The rows of a group lie close to one hidden flat surface of 12 dimensions, which passes through zero. Surfaces can cross.
Known rows, each followed by its group:
[-13   9  46  46  34 -33   3  -5 -30   0  -9 -61 -43  15  42 -38  19  35
  10  47 -45]  q_675
[ -6 -13 -10  36 -24 -29  15 -23  23  17 -13  41  26 -50   7  -1 -16   2
   0  -2  -3]  q_675
[  7  22 -24 -57 -14  -8 -59   9   6  12   8   6 -10  11 -54   7 -42 -17
 -45   1  41]  q_675
[ 13 -27  -2  15   0  17  26  16  14  -2  19   8  10  25 -14  -8  -2 -31
  -5 -13  15]  q_478
[  8  -3  21 -12  18  -5   4   5 -11   0 -39   5  -4 -17 -22 -12  33   1
  28  11 -41]  q_737
[-26  42 -35  17   1 -11   1 -36   5  15 -14   3 -12 -36  24 -40  -5  14
  16   1   4]  q_737
[-24 -19  19  38 -47  25  28  -5  -2 -44  12 -36 -27  24  15 -18 -10  -9
  -5  35  -5]  q_675
[ 38  17  -8  42  28  22  -5  37 -12  -7  -2 -33 -10 -44  61  39 -15  22
  17  -9  -8]  q_675
[-14  12  16  35  22 -12 -11  -4   2  12  11   1   7  16  23   3   6  30
   7  -8 -28]  q_675
[ 19   2 -13 -30  18  -6  -5   7 -23 -17  -5  -8 -12  17 -21  10  27  19
   6  11 -39]  q_478
[ 40 -55 -58  -8  -6  -2  54  27 -13 -43 -35 -26  -3  13 -69  -5  35 -14
  24  -2 -29]  q_675
[-13 -10 -13  24  10   2  54  13  20  -7  28 -11  35 -26 -56 -18   5  22
 -11 -57  28]  q_737
[ 22  -5   6 -73   3  36  70 -39 -10 -27  62 -20  25  30 -15  -2  43  13
 -22  27 -12]  q_737
[ 18 -10 -33  33   5  22  24   7   6 -11  31  14 -12  45  24 -34 -11 -16
 -23  18 -27]  q_737
[-21 -12  17  22 -20  -1 -24  29  -4 -13 -27 -28 -27  12   9 -15 -30 -11
 -22  18  16]  q_318
[ -3   2  24 -29  -8  32   2   6  -9  -9   6  -6   0 -14  38  20   0 -11
  -2   2  31]  q_318
[  4  -5  20  13   7   0   1   7  -6  -5  39 -26 -20  38  -8 -13  -9  -8
 -17   9  10]  q_784
[-20  16  52  15  42  34  19  32  -3   9 -29 -31 -11 -33  32 -49  10  -3
   3  -6  21]  q_784
[ 12 -41  -2 -23 -39 -59  -8 -54 -10   7 -37  -4  16  19  -6  63  23  -4
  49  38 -26]  q_784
[ 27   0 -37 -22   7 -10  -2 -36   3  17 -16 -23   7  55  -3  18  14  -7
  32  27 -22]  q_737
[ 27 -25 -18 -12  42 -12  15  42  -1   7 -37 -32  17  13 -52  -3  14   2
   2 -23  -1]  q_784
[  9   2 -41  -6  29 -39 -13   8 -11   9 -41 -56 -12  25 -41 -12   5  23
   8  10 -18]  q_675
[ 43 -29 -32 -52 -13 -30   1 -13 -11   4 -33  38   7 -26 -35  19  20 -32
  24  11  -7]  q_675
[  7 -10 -31 -10 -26 -41  -3 -16   1   2  -7 -12  -1 -15 -43   8 -12  -4
  -3   1  23]  q_478
[ 11  20  12 -25  25  33  -1  27   6  -1 -40 -24  13 -11 -18 -13   2  16
 -17  19 -26]  q_675
[ 38   8 -29   5  -2   1 -26   1  26  38  15   5  15  -2  36  21 -62 -23
 -38  12  41]  q_318
[ 39 -19  40   3   6  28   1  31 -28 -24  11  -7 -28  -9  40  29  16 -23
  22  12 -10]  q_784
[ 11  17  24 -30  -2  15  -2 -27 -23 -11  48 -48 -27  28  11  28  14  -8
  24  13  26]  q_784
[ -8  12   6  20 -20 -12 -43  23  -3  -8  19  25 -27 -29  -9  -2 -39  -2
 -33  -5  11]  q_675
[-11  26 -36  14 -10  -6 -24 -10  16   4  15  55  -2  -1 -16 -31 -26  14
 -36   9 -35]  q_784
[-16 -73  10  22 -38   6  42  23 -25 -43  -7   0 -17  20  52   5  16 -35
   9  -2  24]  q_784
[ 21   4 -39  -1   9 -38  10 -14 -13   1  -4 -29 -13 -18 -33  -7  11  13
  15   5  -6]  q_478
[ 19  24  26  11  -2  47  12 -12  14  -1  41  23  11 -34  14  27   6 -12
  31 -18   2]  q_737
[ -3 -22 -36  19   6 -43  42 -20  -8   0  -1 -10  28 -22  -7  24  30  35
  35 -39   1]  q_478
[  5  -4 -34 -40 -14 -28  -5 -20 -20   0 -15  38  -8 -32  37  -4   0   0
 -19  26  -4]  q_478
[-16   3   2  31   4   2 -22  39 -15 -23  -2  -3 -28  -5  -4   2  -1  11
   6 -28  -5]  q_318
[ 47   7 -21 -29  22  -4 -14  31 -29 -12  14  -2 -44 -18 -25 -16   2 -25
  -7   4  10]  q_675
[-64  13  20 -27  20 -10 -33  26  -1   3 -39  36   9  15 -65 -33  29  23
  -7 -46 -17]  q_675
[-12  -8 -34  -9 -11  -9  -4 -10 -11  -3 -18  -7  -4  21  30  11   0   1
   8   1  13]  q_737
[-26   5  -7  46  -8 -30 -37 -20  28  41  24  -9 -16  71 -13 -19 -41 -35
   0 -11  50]  q_784
[ 20 -12   7 -11  24 -39  10 -16  -5  18  25   6  23  12   4  14  13  28
 -21  10 -25]  q_737
[-21  21  56  40  23   8 -30  11 -21  -9  32   6 -33  26  22  12  26  14
  41 -17 -38]  q_318
[ 29  20 -10  39  33   0   1  10 -22  -7  10 -23 -21 -35  25  27  20  21
  55 -25 -17]  q_318
[ 30  17 -46 -26  38  15 -34  35  26  32 -34  24  17  19 -69  -5  -9 -24
   4 -35   1]  q_784
[-20  29 -50 -45  31  23  -2   9 -37 -14  -4 -20 -28   8  37  -1  35   7
  37 -51  48]  q_318
[ 13 -15  83   8  27  24   4 -17  26  36  -3  17  61  46  47  49  24  10
  20  21 -57]  q_737
[ -3 -43  14  23 -24 -14  32  13   5 -14  17 -28  20  -4  -9  23 -13   4
 -18 -14  34]  q_318
[ -1  40 -18 -39  -4  29 -50 -14  29  28   5  62  -1  35 -11 -38 -34 -32
 -45  32 -12]  q_318
[ 16  24 -62 -33  10  42   6  38 -10 -17 -11 -23  -9 -54  -1  14  -9 -12
  15 -59  77]  q_784
[ 10  29  23 -16  19   2  31 -32   2  22  -1 -22   3 -60   5 -26  14   1
  20  11  23]  q_784
[-36   0  41  -5   2  10 -11 -19  -1  22   9  58  -9  29  45 -30  17 -39
  15  -7  17]  q_318
[ 15   7  36 -25  24  18  19   1 -10  -6  70 -21  -4  27 -21  -4  16   1
 -18  -8  15]  q_737
[-22 -27  18 -30 -51 -20   6 -25  -9  -2 -47  31  -9 -47  24 -22   0 -38
   0  34  30]  q_478
[-27   8  13  -5 -13 -13 -29  -2   3   6   6 -13  18   5  21  39 -25  34
 -27  -7  18]  q_478
[  6 -15 -30   3  15 -17  23  -2 -13   3 -29 -35 -10  14  10 -17  17  -5
  24   2   5]  q_478
[ 45  -9  -8   2  -5  29  15  12  21  -6  64  18  16   3 -33  25 -17 -28
 -17 -23  23]  q_478
[-45 -26   6 -33 -29  -3   1  34 -31 -45 -34  49  -9 -32  22 -21  12  17
 -50   2 -12]  q_737
[ 14  14 -17 -40  -3  43 -33   0  18  19  35  65  42   6  31  86 -10 -18
  15 -57  38]  q_318
[  5 -47  45   5  16  -7  29  31 -17 -17  31   3   4  33   2  -7  19   5
 -37   3 -21]  q_318
[  7 -30 -32 -28  10 -47   5 -12 -13  14   2 -33  33  47  52  44  -8  42
 -43  15   6]  q_478
[ 18 -14 -56   1 -21 -10   9 -20  19   7  -2 -16  23  30 -11  29 -20  -4
   2   3  12]  q_737
[  2   0   2 -21   2   4 -25   8  -1   0 -61  10   0   9 -29   4  20  -7
  31  14 -40]  q_478
[ -6  23   2 -55  14  -2 -74  25 -27   1 -33 -15 -18  16   1  52   2  10
  19 -17  13]  q_675
[  0  19 -57 -13  13   7 -24  22 -17 -13   8  38  -5  -6  25  17   0  23
 -12 -35 -12]  q_478
[ 17 -21  -1  43 -16   2  27  27   7 -22  -5  -2 -12 -31 -36 -35 -13 -12
 -16  13 -19]  q_318
[ 30  10  69 -41   2  37 -14  17 -20 -26  -4   6 -29 -19 -23  -6  22 -18
  -3  52 -51]  q_478
[-37  16 -25 -52  -7 -29  -7  11 -45 -30  22 -25 -46 -34 -27 -26   5  17
 -30 -34  69]  q_737
[  4   9 -20 -10  27  30  -8  29   7   4  -5  14   4  35 -24 -15   8 -14
   1 -26  -8]  q_784
[ -1   6 -32  44 -22   3  -1 -12  35  -2  20  -2  10  28 -67   3 -18  -4
  18 -17  -9]  q_318
[ -5 -26 -19 -54 -58   5   4 -14  -9 -25   9   6 -10  10 -10  14 -13 -40
 -16  12  54]  q_784

New rows, each followed by its group:
[  5 -29 -16 -10 -13 -35  39 -16  10   2  14 -14  32 -14 -44  -2  -3  15
 -31  -3  19]  q_784
[ 21 -14 -35 -23  -3 -12  32 -31  -4  17   4  21  17 -27  65  10  -1 -13
  -4  10  29]  q_478
[ -2 -36   6  37  -1  11   3  43  -5  -8 -28  13  -3   3  39  14   2 -24
  20 -25  10]  q_784
[-12 -28  -3  16 -15  22  41  -4   6 -13 -12   1  16  31  74 -18  -2   3
 -30  35 -19]  q_737
[ -4  -1  29  41 -13 -38 -18  19   0  13 -34 -14 -10 -95  10   4 -34   4
  -2  -8  37]  q_737
[-33 -11 -41   5  -4 -13  -7  23 -22 -18 -26  29  -7 -14  48  -1   6  15
  -6 -34  11]  q_478
[  2  28  19  12  -2  40 -16   3  28  12 -16 -28   8  -7 -38  23  -9 -21
  47 -19  22]  q_478
[-15  -4  34 -21  -5  -6  -2 -30  -3   8  27   5  -2  44   6  -2  14  -9
  -1  20  -1]  q_675
[ 14 -10  68  41  17  -2 -23  53 -10   7 -15 -36  -8 -40  39  32 -22   4
  -6  -2  16]  q_784
[  5 -22   2   9  33  30 -10  55  -2 -12  -7  47  12  62  13  -6  17   5
 -24 -12 -67]  q_478
[ 18 -16  13  18  19  -3  -4  16 -16 -12  33   1   2  31  13  44  20  18
  17 -16 -33]  q_675
[ 17   5 -30  -9  32  -6 -33  28  -9   6 -31 -38 -26  68 -21 -24  -9  -1
 -16  29 -32]  q_478
[-28  35  14  11  16  10  11 -34  30  24  42  33  36  15   7 -26   0  31
 -26  -7 -24]  q_737
[-51 -19  36 -58 -21   1 -25 -25   0   0 -24  54  35  55 -19  42  44  -1
  33 -22 -18]  q_675
[ -8 -30  -7 -21   2 -10  35  -8  -7  -7  -8 -17  13  26  -9  -6  27  -2
   8  -5  11]  q_318
[  1   6  -8   0  13 -31 -18 -12  10  27  13 -40   1  45 -25  -2 -21   6
 -16   7  18]  q_737
[ 18  36 -41 -16  41  10  -5  -9  -4  12  68  -7   1  37   8  11  -1  24
 -12 -30  10]  q_318
[ 33 -42  -8 -28 -30  21  23  12 -20 -37 -41 -11 -11   0  23  13  10 -29
   0  50 -20]  q_737
[-23  -1  -5 -24 -13  35 -20  49  -9 -47   4  15   5  21 -10  13  -9  38
 -61  -7 -31]  q_784
[-31  23  60   2  41  29  35  -3  -8   4 -26 -39 -11   0  36 -67  36  16
   7  28 -22]  q_675
[  7  18 -58  -6  19 -12  -5  15 -14  -1 -34  -5 -28 -28  -7 -47  -6   6
 -12   2  -2]  q_318
[ 18  20 -19  42  12  25 -38  37   1  -4  -6  27 -33 -12   2  -4 -17 -20
  19 -15 -22]  q_318
[ 21  30 -16   0  -3  46 -10  26   5 -19  19  32 -15 -44 -11 -12 -18 -12
 -16  -9  -2]  q_318
[-16  -8 -17  58 -32 -11 -15   5   5 -20   0 -20  -9  23   5  23 -23  19
   5   4 -22]  q_675
[ 28 -15   6   2  10 -20 -11  -3  16  35 -25  30  18   5  33 -17 -25  -9
 -44  55 -36]  q_478
[ 29  12 -14   9  35  10  17  10  15   9 -38  -1  23 -13 -25 -20  15  25
   3  18 -70]  q_675
[-18  20  35   6  -1   7   9 -33  13  12  28  29  29 -25  33  18  10  25
   5  -6 -15]  q_478
[ -8  10 -35  -9   2 -26 -20  20 -16  -4 -11 -65 -11 -11  12  14 -38  38
 -43   0  41]  q_318
[  9  -3 -14  13  40  26  45  19   5   1   1 -44  27  21  10   6  21  24
  15 -31   2]  q_675
[  5   3  -4   8  15  25  12   4  -6 -13  25 -15  -6  45  -6   9  23  -6
  31 -19  -9]  q_318
[ 25   6  39  32  29 -24 -34  36 -27   8  21  28 -31 -60  11  21   5  -3
  20 -34   2]  q_737
[-11  25   4   6  20   4  -7 -19  19  24  24  19  13  27  -5 -17   1  11
  -6  -4 -18]  q_675
[ 17 -29  -7  27  19 -35  22 -12  -6  17 -24  14  20  -5  68   7  12  23
   1  25 -47]  q_737
[  0 -41 -29 -18 -17  10   2  30  -5  -4 -84  18   8 -19  30  16   3 -38
  26 -15  26]  q_478
[ 13   7 -50 -10 -28 -14 -22 -18  -1  -6   4  21 -30   4 -36 -14 -17 -32
   3  14   6]  q_675
[ -5  26 -25 -11   7  19 -23 -20  22  37 -27 -10  21  22  40  22 -19  -9
  19   0  26]  q_478
[ -1 -23 -51  32  -2  -4 -23  59 -18 -37 -28   4  -3   4  18  47  -5  35
   1 -36 -34]  q_784
[-29   2 -46  -2  -4 -10 -24 -16  27  32 -46 -19  25  65  -9  19 -12  -4
  28 -24  26]  q_478
[-45   1 -20  26   8   9  22   7  -6 -21   3 -56 -15  58 -13 -30  13  15
  15 -27  14]  q_675
[ 26 -19 -25  48  -7  -1   6  28   4 -17  -1  28  10 -34  -2  33  -3  12
  15 -26 -34]  q_675
[-18 -10  18 -49  27 -24 -36   3 -15  25 -10  25  11  70  28  -5  10  11
 -43  18 -18]  q_318
[ -8  44  19   5   3  40   4 -28  10  -4  72  40  -5   4  20 -20   0   9
 -19   7 -25]  q_784
[ 36  -7  21 -61  57 -59 -31  -2 -31  32  33  27  -5  45 -48   7  39   5
  -8  -3 -30]  q_675
[ 10   0  22  13 -10   9 -26  16   9   7  31  15 -17  11  -2  -8 -38 -32
 -35   9  22]  q_784
[ -2  -1  -4  22   8   6   2  29  -5   1 -25   1 -22 -33  17 -36 -12 -22
  -4  -6  22]  q_784
[-22  44   6  32  -3 -21 -54   3  16  13  -5  -3  -9 -21 -31  -3 -38  30
 -18  -1 -13]  q_478
[-37  51  24  -9   9  -9   6 -33 -28 -13  -6 -25 -42 -49   6 -54  29  36
  19  26 -21]  q_318
[  9  33   9 -46   5   1 -38 -26  22  46 -54  19  16 -33 -20   6  -5 -24
  27  11  14]  q_784
[ 23   9  27  10  56  19  18  23 -17   0  74  20 -17  13  10 -26  25  -3
 -10 -27 -11]  q_675
[  3  18 -24 -10   2   8  14 -27  18   7 -16  -9  10  12 -48 -22  11   0
  20  13 -22]  q_737
[ 44  49 -52  36  39 -10 -35   6   7  32  18  20 -16 -40  18  -4 -31   9
   2 -12 -13]  q_675
[ 17  12 -10  -8  41 -28   4  -6  -2  38  14  14   6 -24  -2 -19   1  -1
  -7 -19  19]  q_675
[-19  14 -50 -22 -19   6   8 -37  11   1  17  25  35  -1  12  42   7  20
  21 -40  19]  q_737
[  7   6 -22  19 -21   9 -19   7  -3  -7 -31   3 -33 -26  13 -13 -18 -26
  16  15   2]  q_737
[  3  16 -29  53   7  46  11  33  22 -17 -28  -8  22 -25  11  12  -8  30
  14 -22 -34]  q_675
[-23  51 -33  14  25  17 -59   2   0  22 -30  -3 -40  43  13 -34  -7 -20
  41 -11   3]  q_784
[ -5  31  -6 -20  13  12 -39  29 -13 -15  18  -5 -15   5  -1   4 -19  30
 -45  -2  -4]  q_318
[-12  -8  15   6 -12  -6  16 -17  -8  -3 -36  23  -8 -32  37 -27  18  -7
  18  29 -24]  q_784
[ 13  10  -3 -36  47 -15  20 -11 -25   1  45 -49  -2  49   9 -17  20  44
 -39  24 -15]  q_318
[ 38 -30  -8 -19  -8  10  17  15  11   7  -6  10  32 -23  20  34 -19 -19
 -22   1  27]  q_318
[ 26   9  20   2  26 -12 -41  12  -8  26  -6  19  -5  -9  55  22 -12   3
  -7  18 -21]  q_318
[ 42   3  46  11  -8  46  25  -4  28  -1  43  -6  21 -16 -15  20 -13 -20
  -5  20  -1]  q_737
[ 28  -2  -1 -31   7 -13  -6 -19  -4   8  -1 -11   9  13 -29  32  17   1
  21  13 -18]  q_784
[-48  24  -1  -2   0  -4 -23 -34   2  15 -21  34  -2  27  13 -12  26   3
  44 -14 -20]  q_675
[ 14 -35   2 -19 -24  16  47  -4  -6 -34  27  27  32 -21  15  43  25  13
  -4  -7 -17]  q_784
[  8 -24   7   0 -27  -6 -24  44  -2 -17  18 -19 -15  -1 -39  22 -42 -19
 -43 -14  51]  q_737
[ 47 -55   1   2 -54  -4 -16  35  -6 -24 -38  -8 -11 -20  17  39 -47 -38
 -34  59   1]  q_737
[ 18  38   2 -28  -6  43 -33 -32  22  11   7  -4  16  42 -16  47  -3  -6
  31  21 -24]  q_318
[ 48  17 -23  22  10  38  22   0   0  -9  10  -5 -15 -23  27  -8  -3 -13
  17  26 -29]  q_675
[-29 -12  35  12   5 -30  37 -29  27  19  27 -14  53  16 -32 -13   3  47
 -38   3 -12]  q_784
